The same things were measured in two ways. Each way mixes the same 11 hidden numbers, adds some noise and spreads widely along 5 directions of its own, which tell nothing about the thing.
Some things both ways: the first way, then the second way.
[ 26  -7   9  -5 -16 -45  12 -16  10 -22  -8  21  17   9  10 -13 -36  23
  28  -3 -16  13  -1  23  10]
[  0   9 -10  10  19   7  19  -8   4 -21   4   0   2 -19   1 -13   3 -43
  -5   6 -22  16   7 -20  10]

[  0 -20   5 -12   8 -24  -7 -15   3 -12   2 -25 -22  -2   1  21  25  -5
  -3  -4   0 -12   3 -15  -1]
[-18   3 -16  14   5  16  53 -24  -7 -17 -25 -21  14  29  39  28  -9  13
   0   5  -2  11 -17   3   6]

[  3   6  -6  17 -26   4   2 -11  -4  -5   9   5  16   5  19   0  -9   9
   5  13   3  -3  10  10   8]
[-28  29  26 -16  20   9  -7  -5   7 -12 -19  -9  11  43  -6 -51 -23  -7
  -1  46 -22  22  13   5 -41]

[ 21  10   4  -3   9 -19 -21  15  -1  -9   4   2 -12  -1  10  13  32  14
  17   6  -5  27 -22  13 -33]
[ -2   3 -21  -6  31 -14   2  11   3  17  -6 -23 -16 -28  -6 -14   3  -2
  12  -8 -48   1  -1  19  13]

[-22 -13  14  -7 -30  -4  -1  -5   0 -15   8   3  13   4   7 -11  -3  -4
   4  -4   6  -3   8  14  25]
[-31   2  -4  17  -4   4  11  -8   5 -27 -16  -9   7  14 -12 -26   4  -1
   4  22 -13   3 -13   7 -18]

[-12  -2  12 -11  13   4   8   8   4  -1  15 -11 -15  -2 -22  25   4 -11
  -1   1 -12   0 -17  -4   1]
[-31   0  22 -33  11   0  21 -19 -15 -27   7 -27  24   7  -9   2   0 -21
  -3   6  11  -9 -16   5  10]

[-31  -8  14   5 -16 -18 -17  13  -5   6  17  -1  -3  11  -1   1  11  -5
   7   0  -4  10  -3  -1  -4]
[-21 -15   0  25   2  18  62 -34  13 -13  -3 -21   8  22   1  24 -14  23
 -20  -1  12   9 -17  10   4]

[ 16  -9   9 -43   4  -5   6  -7   2 -28 -12   9  -5  -7  16 -15  -1  23
   1 -15  20   5   7  12  -8]
[ 57 -39 -16  24 -34  -8 -10  33  11  -7  29  19   0 -66  -8  23  71  21
   9 -22  -7 -16   5   3  11]

[ -7  19   6  26 -25  -8 -27  28  -5   0   6   1  17  13   1  -2  26  -2
  17   0 -13  41 -17  34   0]
[ -4 -11 -35  19  36  -1  24 -10  31  19   3  -9 -22 -31 -13 -18   0  -5
 -10 -15 -31  10  -7   2  18]

[ 16 -16 -12 -11   6 -10 -12  14 -13   3  -6  22 -15 -10  22   2  14  18
  -1 -13   9 -13  -3  16 -26]
[ 37  -4  11 -17 -16  -4 -51  15  -3  11   4  -4   9   7  -5   4  25  14
   9  19 -52 -15   8  32  -6]

[-19  20  -7  -3 -18  46 -19   2  -2 -12   0 -31  -6  -2   0  25  53 -14
 -20   0  18   4  -2  11  -3]
[-17  -1  21 -30 -15  -3 -20   0 -32 -32   7 -17  33  17 -16  -9  16  -3
  10  35   4 -19 -13  14 -19]

[ 16  -6  -8   1  26  16   9 -16 -15 -27  32 -18 -40 -23   4   6   3 -24
 -13  12  12 -33 -18  -7  23]
[ 17   4 -43 -11  38 -16 -20  19  12  28   2  -8 -21 -76 -36 -36   8 -42
   2   6 -61 -20   7  -6   3]

[ 15 -16 -17 -14  36 -12 -32   9 -13   8   8 -23 -36  -5  30  29  36   5
  -9   3  21  -7  -6   8 -35]
[ -8  -8   6 -37   0  -5 -12   8 -10  21 -10 -31  12  30  18  -5  13  45
   6  17  -6  -8 -14  35  -3]

[ -7  24   1  18   0  11  -7   6  15  13  -1  -4  -2  -8 -24   4  37   2
  -6 -13 -12  19   4 -10 -15]
[-17 -12  15 -16 -52  -3 -22  16 -38   0  19 -10  14  31   3 -13  13  19
  17   2  31  -4  -7  15   6]

[-24  -5 -15 -15 -33  29 -27 -19  10  -5  -4 -30  10   9   2  33  36 -16
  -5  14  38  -8  -8  25  -2]
[  9   8  26  -1   3   8   8 -10  11 -12 -10   4  11   8   3  15   2  -2
   3   4 -10   0   3   1 -19]

[  2  -3 -13  -5  23 -13   7  -9  -8 -15 -27 -19 -26  11  -3   4 -10   0
 -10 -15  18  -9 -15  16  -1]
[ -4   8   7 -24  30  17  10 -26 -47 -48   8  -7  45  13  28  13  -1 -57
 -10  36   2   4 -18 -27   2]

[  2 -11  -5  12  -6   9 -12 -20  11   5  25   6   1 -11  23   3  -9   3
   5  20   4  -1   4  16  24]
[ 23  -6   2 -10   6 -11 -31  40  16  30   6  -5  -9 -30 -20 -35   4  -1
  -6   5 -40 -10  20   7  -2]

[ -1 -14  20 -18 -24  -3 -10  -7  12 -20  -8 -22  30   6   8  -4  14  -2
   7  -5   2  19  17  20  31]
[ 16  -7 -27  19  24   8  13   5  16  -5 -19   1   6 -33  21   2  23 -12
  -1   6 -33  -6 -13  -8  -7]

[ -8  17  17  -3 -19  -1  17   7   3   4   6  18   6  -8 -12 -10 -10  -3
  -3   1 -17  -2   1  -2   2]
[-28  24  34  -2  -3   6   1 -18  -1 -36 -28 -13  18  41  -5 -25 -17 -26
  -9  41 -27   3  -1   0 -21]

[  7   7  15  19 -15 -14  16   4  -6  -9   7   8  23  10   3 -16 -11  14
  16   1 -17   7   7 -16   0]
[ 21  -6   6 -18  -1  11  10  -3 -24  -8  35  -4  20 -24 -30  19  -5 -24
 -11  19  14 -12  15 -15 -13]

[ 43 -13   0  -4  13   7  -7 -35  15 -24  23 -28  -9 -32   9  16  29  -8
   1  11  -1 -13   7  -4  27]
[ -4 -27  -9  13 -28   8  13   5  -4  -7   5  -2  16   0   8  11  10   6
  -8  -8  17 -19 -21  -4  14]

[ 38 -17  11 -12   3 -21  31 -13   5 -11  -7   0  19  -8 -17 -13 -19   3
  12   2 -14 -28   3 -23   4]
[ 49  11  12   9  -4   6 -26   0  17  26 -12  28 -14   2  14  12   6  14
  13  -3 -31   5  15  -3 -24]

[  0   2  -4  -4  16  10   0   3   0  -5   3 -13 -14  -2 -13  10  22   1
  -3  -4  11  -4 -10 -10 -18]
[  9  -6  17   9   6  18  13 -13   2  -8  -2   0  14  24  19  23   2  17
   3   2  -7  13  -5  11 -15]

[ 24   8 -10   5 -17 -27   1  -7  -3 -18  -8 -10  -2  -2  -4  14   5  -9
  -6 -16 -11 -10   0  20  18]
[  0  19  -3 -19 -17 -13 -43  -9   4  26  -7  -1 -28  23   2 -59  20  12
  10  20 -19  21   9   5   6]

[  4  10  -2  13 -15 -14  -4 -13   1  -8  12   0   7   5  13  -7  -7  10
   8   0   5   5  11   4   3]
[  0  -7 -10  -4 -10  10  17   1  -4   1  22  -5   3 -21 -18 -16   2 -16
 -12  11  18   2  11 -16  -2]

[ -4 -11 -23  -6  28  14 -16 -12 -13  -2   3 -27 -43  -9  24  16  16  -7
 -31  -7  38 -26   5   8   1]
[ 15 -12 -32 -11   0 -16 -20  38  21  39  -7  -5 -19 -16  19 -41  39  54
  13   1 -14   7   4  14   3]

[ 41  48 -15  18  64 -17  25  -6  -8 -11   9   7 -69 -29  -8  -8  -5  11
 -24 -25  -8   1  -3 -16 -21]
[ 34   9 -17  -7  22  17  -3   8 -11   5   5 -16   7 -23  26 -19   4 -58
 -30  33 -50  20  23 -21  22]

[ -1 -19  23   5 -31 -11   4 -25  16 -19   4 -10  36   4  -4   1   7  -2
  24  24 -16   2   0  -7  27]
[-12  15   6 -18  10  -7  -3   3 -56 -29   5 -14  26 -19 -27  14 -29 -58
  12  22 -17 -32  -8 -14 -12]

Other things, the second way, with their names:
(200): [ 35   5  41   7 -25 -10 -29  22 -14 -10  21   8  -3  -9 -19  -4  20  -1
  14   5 -28  15  33  11 -10]
(332): [-14   8  41 -20   7  29  -5 -25 -39 -22  -6 -16  46  54  17  18 -28 -24
  -6  41  -1  -4 -18   9 -34]
(272): [  1 -17 -33  -5 -12 -18  12  12   3  -6  36   2 -11 -46 -22 -10  32  -5
  11 -32  15  -3   4 -12  44]
(2): [  5 -18  19 -15   8   9  29  -6 -31 -44   9 -30  51   8   7  51  10   3
 -12  26  -4 -18 -16  15  -3]
(540): [-18   6 -28 -14 -14 -18  15   6  -2 -17   8  -8  -4 -33 -31 -19  11 -17
  13  -1   6 -17   5 -16  16]
(470): [ 13   0   9  28  13   6   9  -5  38 -18 -18  -4  -1  -1  -2  -7  25  15
  -4  14 -53  16   6  23 -18]
(88): [-23  -6 -38  -2  -7  21   6 -11  29  -5   7  18   4 -11   6 -20  28 -24
  24 -25  22   2 -13 -12   3]
(363): [-21   1 -18   5   0  -9 -19   9  -4  14  -7  -9 -15 -22 -30 -28   3  -5
  30  -3 -26 -16 -14  21 -21]
(328): [ 11 -20 -32 -26  -1 -21   7  41 -18  23  21 -24  -1 -60 -18 -16  14   7
  -6   4   8 -26   6  -9  19]
(57): [ 34 -36  -1 -31  17  14 -11   8  -6 -21  25 -14  56 -46 -23  44  19 -47
 -29  19 -30 -63 -19   5   5]
(433): [-47  10  -5  32   5   0  44  -9  29  -5 -35 -15 -18  50  24 -28 -12  51
  14  -9 -11  41  -7  20   0]
(503): [ -2  -6  18   4  22  -2  -1  29  -4  -4  -2   1  11  20  29 -32  -4  20
  -9  13  -8  27   4  -6  -6]
(311): [ 21  -6  13 -18 -22  11 -17  -9 -26 -15  22  15  25  17  11  15  13 -11
  -4  16  20  -6  -2 -18   3]
(546): [  0  -4   9 -12  32   3  -4   4   2 -14 -13  -3  27   6  14   5  -5 -12
  -6  13 -29 -16 -17   0  -8]
(417): [ 13  -9  -4  -2 -27  -1 -19  24  26  15   1  11  -3  -9  -9 -26  16   9
  -4   1  -6 -12  11  -4  -1]
(372): [-15  -4  25  14  17  15  25 -18  27 -41 -13   5  26  38  11   0   6  16
  -9  15  -5  15 -11   4 -19]
(268): [-24   0 -17   8  17   7  13  -7  17   7 -27  -3  -2  21  28 -43   0  14
 -12  19   1  13 -20 -12 -10]
(217): [ 31   0  22  10   2  16 -28   2  12  25  -6  12  -2  34  26  -6  -1  20
  -4  10 -34  23   9  14 -18]
(287): [ 17 -19  18  -2 -28  10  24  -1 -49 -36  29 -14  39   2   4  51   7  -6
  -9  13  23 -12  -3  -4  10]
(137): [ 12   2  46  -5 -15  13 -13 -14   7 -11  13   1  15  48 -21  -4 -10  17
 -17  33 -12  13  19  16 -23]
(385): [ 43  -1  -4 -13  -6  10  14 -19 -19 -23  35  -8  20 -22 -40  30  -3 -33
 -32  44 -16 -14  26 -18   5]
(629): [-14   2 -23  26   6   5   1   8  13  -8 -12   2  -6  18  15 -41  16  20
  14  16 -23  34   3   8 -13]
(454): [-31   4 -13   7  -9  -4  17  11  33  -9 -12  11  -5  17   5 -17  12  36
  37 -27  10  12   0   9  -5]
(282): [  0 -11  28 -13 -36   6   4 -11  -9  -3   9 -18  12  15   0   4   9  -5
 -21   7  12 -10  -4   5  18]
(54): [ 15  17  16  -8   6  -1 -23  27 -22 -22 -19 -13  25  14  11 -11  -5 -17
  -1  49 -57  -2  15   5 -20]
(624): [-25  -3  12   5 -22  17  -1 -20 -14 -18  -4 -18  18  51  13  -6   2  -5
   0  15  -8  11 -15  22   3]
(3): [ -2  -5   7  -6   0   8  11 -12   4 -18 -14  -2  23  -3   9  20  10 -15
  -1   2  -2 -27 -24  -5  -7]
(544): [ 55 -19   1 -18 -17   4  -9   4 -26   2  21 -13  22 -27   0  18  19 -18
 -42  41 -11 -25   6 -17  15]
(141): [ -2 -20  -1 -15   2  12  -5  19   0   0   3 -11  28 -14  22   5  10 -33
  -4 -15 -12 -21 -17   3  21]
(23): [ 10 -21  -2  -1 -11   9  17   7 -32 -44  31  -4  41 -15 -14  35  11 -15
  -2  12  10 -19  -3  -6   2]
(224): [ 23  10  25   4  -2  -3 -41 -13  -4  12  10  16 -15   0 -26 -15  -2 -19
   4  10 -35   5   9   2 -16]
(26): [-29  16   4  17  33  -2  24  -1  25 -13 -43 -12  -3  27  16 -24  -8  30
  15  13 -36  24  -7  19 -27]
(165): [ -1   4 -20 -20  23  14  22  -1  -9  -8   3  -8  26 -19  -8  32 -23 -34
   9   2 -10 -26  -3  -8  -8]
(174): [ 40   2   0 -17   6  13  -4 -12   3  13  17   4   2 -28  -1  19   9 -37
 -10  -2 -19  -3  15 -13   9]
(386): [ -9  10   2 -10 -23  -7   2  15  -7  -3  -2  -7  -4   1   5 -23  17  10
  22   1   9  12  12   0  -4]
(397): [ -3  16  -3 -14  11 -11 -34  17   9  21 -16  13 -12   3   5 -43   6  10
  26   5 -17   5   3  -3 -22]
(331): [-27  10  -3   0  -4   5  15  -4  19 -12  -3  -6  -5  19   1 -48  12   6
   1  16   7  32  11  -3  -3]
(548): [ 54  -8 -12  25  -1  -9  15  19  27  14  25  24 -25 -61 -27   5   9   3
 -12 -15 -16   7  37 -27   8]
(601): [-27 -11 -30  12 -10 -14  21  16  -2 -18  -1  -9  -1 -26 -12 -21  15   1
  11  -7   6 -12 -14  -7  13]
(17): [-49  -5 -11   6  -1  22  28  -6 -24 -46 -12 -23  44  26  16  11  -8 -25
  15  12   1 -11 -31  11  -9]
(78): [-37  -8  47  -9  -4  19  19 -26  -5 -40  13  -7  37  63   4   8  -9  11
  -3   4  32  14 -14  15  -8]
(22): [ -5 -34  15  -9 -13   5 -17  19  -5 -14   5  -8  39  13  -7  16  20  31
   8   8   1 -35 -28  31 -22]
(354): [ 20   4  13  -4  27  -3   8  -7 -34 -39  12  -1  30 -26 -28  42 -15 -38
   0  21 -28 -26  -4 -12 -16]
(344): [  0  11  28   3  -4   0   4  -3  -2 -24 -14   0  11  31  21   4   6  10
  10   7 -17  16   4   7  -5]
(69): [-32 -17 -23 -25 -20  14  25 -22   2 -23  20  -8  27 -17 -40   0  13 -17
   0  10  52 -38 -22 -12 -11]
(604): [ 32 -28  -3  -2  11  -2  -1  21  11  -6  10  -7  18 -15  18   0  28  10
 -32  14 -26  -3  -1  -1  26]
(43): [ -8  -8  14 -19   1  12   7   7  -5 -14  18   4  25 -14  -2 -14  -5 -46
 -14   1  24 -10  -1 -29   5]
(312): [ -8  -9 -25  16 -11   7   3  12  34   9 -18   1  -7  -9  22 -37  24  -3
  -5  -5 -13   3  -8  -5  11]
(445): [ 18 -12  12   5   0   3 -24   7   1 -33  25  13  18  -6 -14 -13  30 -17
  -3  16 -25   8   7   2  -1]
(148): [-31  -5  24  -3   5  11  20 -28  -4   3 -19 -36   7  54  10 -31 -11  38
 -31  47   7  17 -22  21 -20]
(637): [-43  -3  -1 -18 -49 -18 -20  39  -1  10   6  25  -5   7   6 -49  19  28
  50 -39  71  -7  -7 -17  -5]
(270): [ 24   3   9 -37  19 -18 -39  24 -26  26  23 -10  -4 -38 -38 -18   0  -7
  10  17 -27 -15  16   8 -18]
(273): [ 49  29  -3  12   5  -4 -25  30  14  12 -28  21 -15  26  61   2  18  33
  35  -4 -66  45  37   9  -1]
(527): [ 12 -13  -5  28  -9 -19 -30  46  -2  -5  -1  14  -5 -53 -25 -35   7 -35
  -3  -1 -39 -29  -3 -18   2]
(140): [-22  -4  14 -15   0 -11  -7  24   2  -5   7  -1   3 -25 -17 -29  13 -16
  18 -19   9 -10  -5  -2  -3]
(420): [ -2   5 -28  31  13  11  42 -23  18 -28 -24  10   3 -12  18   5   3 -22
 -10   6 -11   4 -14 -32   2]

Some of these things the first way, each followed by its name:
[ 10 -10   4 -27  -2  13 -12  -2   7  -3   0 -31   6  -7  -1  15  29 -13
  -6  10  15  -5  -2   8  -1]  (3)
[-46  22  -3  29 -43  30   5 -14   1   3  -1   5   8   8 -11  -8  -4 -18
 -11  10   7  -5  -3   7  19]  (548)
[ 35   0 -26   6   1  12  -4 -51  25 -30 -29 -19 -13 -14   4  44  43  15
  -7  -1   6 -20   2   6   3]  (273)
[ 23   7  -5  15 -11   5   0 -27   5 -41   5 -12   0  -9  14   6  21   9
   3  -9   1   4  11   8  25]  (629)
[  1 -16  27  -6 -57 -20 -25   4  18 -15   4  -1  64  17   5 -10  26   9
  41   7 -13  33   7  20  14]  (363)
[-23 -25 -22  11 -12 -25   8 -13 -38 -13   7  22 -37   8  31  -1 -32  -2
 -15  -5  21 -53   0   5   8]  (385)
[ -9  -6 -10  -6  13 -21   4  10  -6  14  -7   7 -18   8 -14   0 -18   1
  -5 -15  10 -17 -12   6 -23]  (174)
[-12  11   7  12  -3  18  20  17  -1  20 -13  -3  15   1 -26 -20  -6  -9
 -10  -3  -7  -4  -4 -11   0]  (397)
[  6 -10  21 -13   5 -12  33  -9  13  -9  -3  10  -1  -8 -22  -1 -21   7
   6  -8 -26  -9   2 -18   9]  (344)
[-20   6  -3  -2 -22  18  -3 -17   1 -15  -8 -36  -3  -1 -11   4  23 -31
 -21  -1  15 -12   0  12  28]  (420)
[ 43  14   6 -12  13 -10   4 -21  16 -18  30 -17 -15 -29  -9  30  25  -6
   3   5 -18   0   3  -7   7]  (282)
[  2 -31   6 -28   8 -22  -2 -17  -5 -14   5   5  -9   2  22  -1 -20  12
  13  14  18 -17  -4   3  -7]  (26)
[ -3  11   8   2  -1 -18   1   2  -9  -1   1  -8 -15  -4  12  -9  -5  -6
 -17 -16 -11   3  21   6  18]  (544)
[  3 -24  15  -6  14 -34  15 -13   2  -4  16  17 -18  -6  -5  -1 -22   8
  12   2 -13 -17  -3 -20  -2]  (433)
[ 35   3  -4  16   6  16  27 -27   9 -26   0 -30   2 -20 -18  17  12 -12
 -10  -6 -20 -24   8 -14  40]  (311)
[-33  21 -14  13   8  26 -31  -8  -8  10  14 -32 -36   0  20  17  37 -17
 -27  12  30   7   2   9  -8]  (328)
[ -8 -16  -5 -15  -3   1   0   8 -14   1  -9  18  -1   8  22 -10 -24  11
   1   4  18  -9  -9  22  -6]  (372)
[ 19   6   5  13 -43  -7   2  -6  10 -24   1  -3  36   4 -19   1   9  -7
  23   4 -14   6 -13  21  22]  (224)
[-18   2 -33   8 -19  46 -17 -24  -3 -28  -3  -5 -26   1  17  21  20  -4
 -17  -8  44 -13 -15  49  21]  (445)
[-22  -9  29 -14 -52   2   4   1   8 -26  10  11  34   5   5   2   1   6
  15  -8 -16  18  16  18  38]  (470)
[ -7  23   4  14 -15  23  -7  12  -1  -8 -11   6   6   2   9  -4  37  15
   1  -1  -2  26   2   5 -13]  (23)
[ -8 -25 -11   9  -9  28  -6 -44   2 -36  31 -44 -10  -4   8  38  15 -22
  -1  23  21 -31  -7   1  43]  (270)
[-16 -13 -20   0 -30 -17 -51  -5  11  -3  -9  -2   3  14  18  23  39   9
   5 -14  26  16  -2  51 -11]  (624)
[-33  13 -34   2  -5  36 -34  21  -9  36 -28   9 -19  10   8   7  35   7
 -18   6  51  -6 -24  24 -68]  (454)
[-38 -17   5  -7  12  47 -15  32 -10  28  10   1  -7  -6   7 -14  25  -4
 -15  -2  22  -2  -1  -4 -11]  (22)
[-32   7  -4  34 -40  19   3   7  -8   7  11  21  12   3  -1   0  -4  -3
  -4  -3  -8 -12   3   5  14]  (137)
[-19 -19  -6  -9  17   4 -19   1   2   9   1   6 -20  -3  11  -4  20  15
  -2  -8  26  -1  -3   1 -25]  (17)
[ -1  -7 -11   2  12  26 -15   7  -3  11  -3 -15  -8  -8  11   6  19  -9
  -9  16  15  -2 -15  20  -1]  (546)
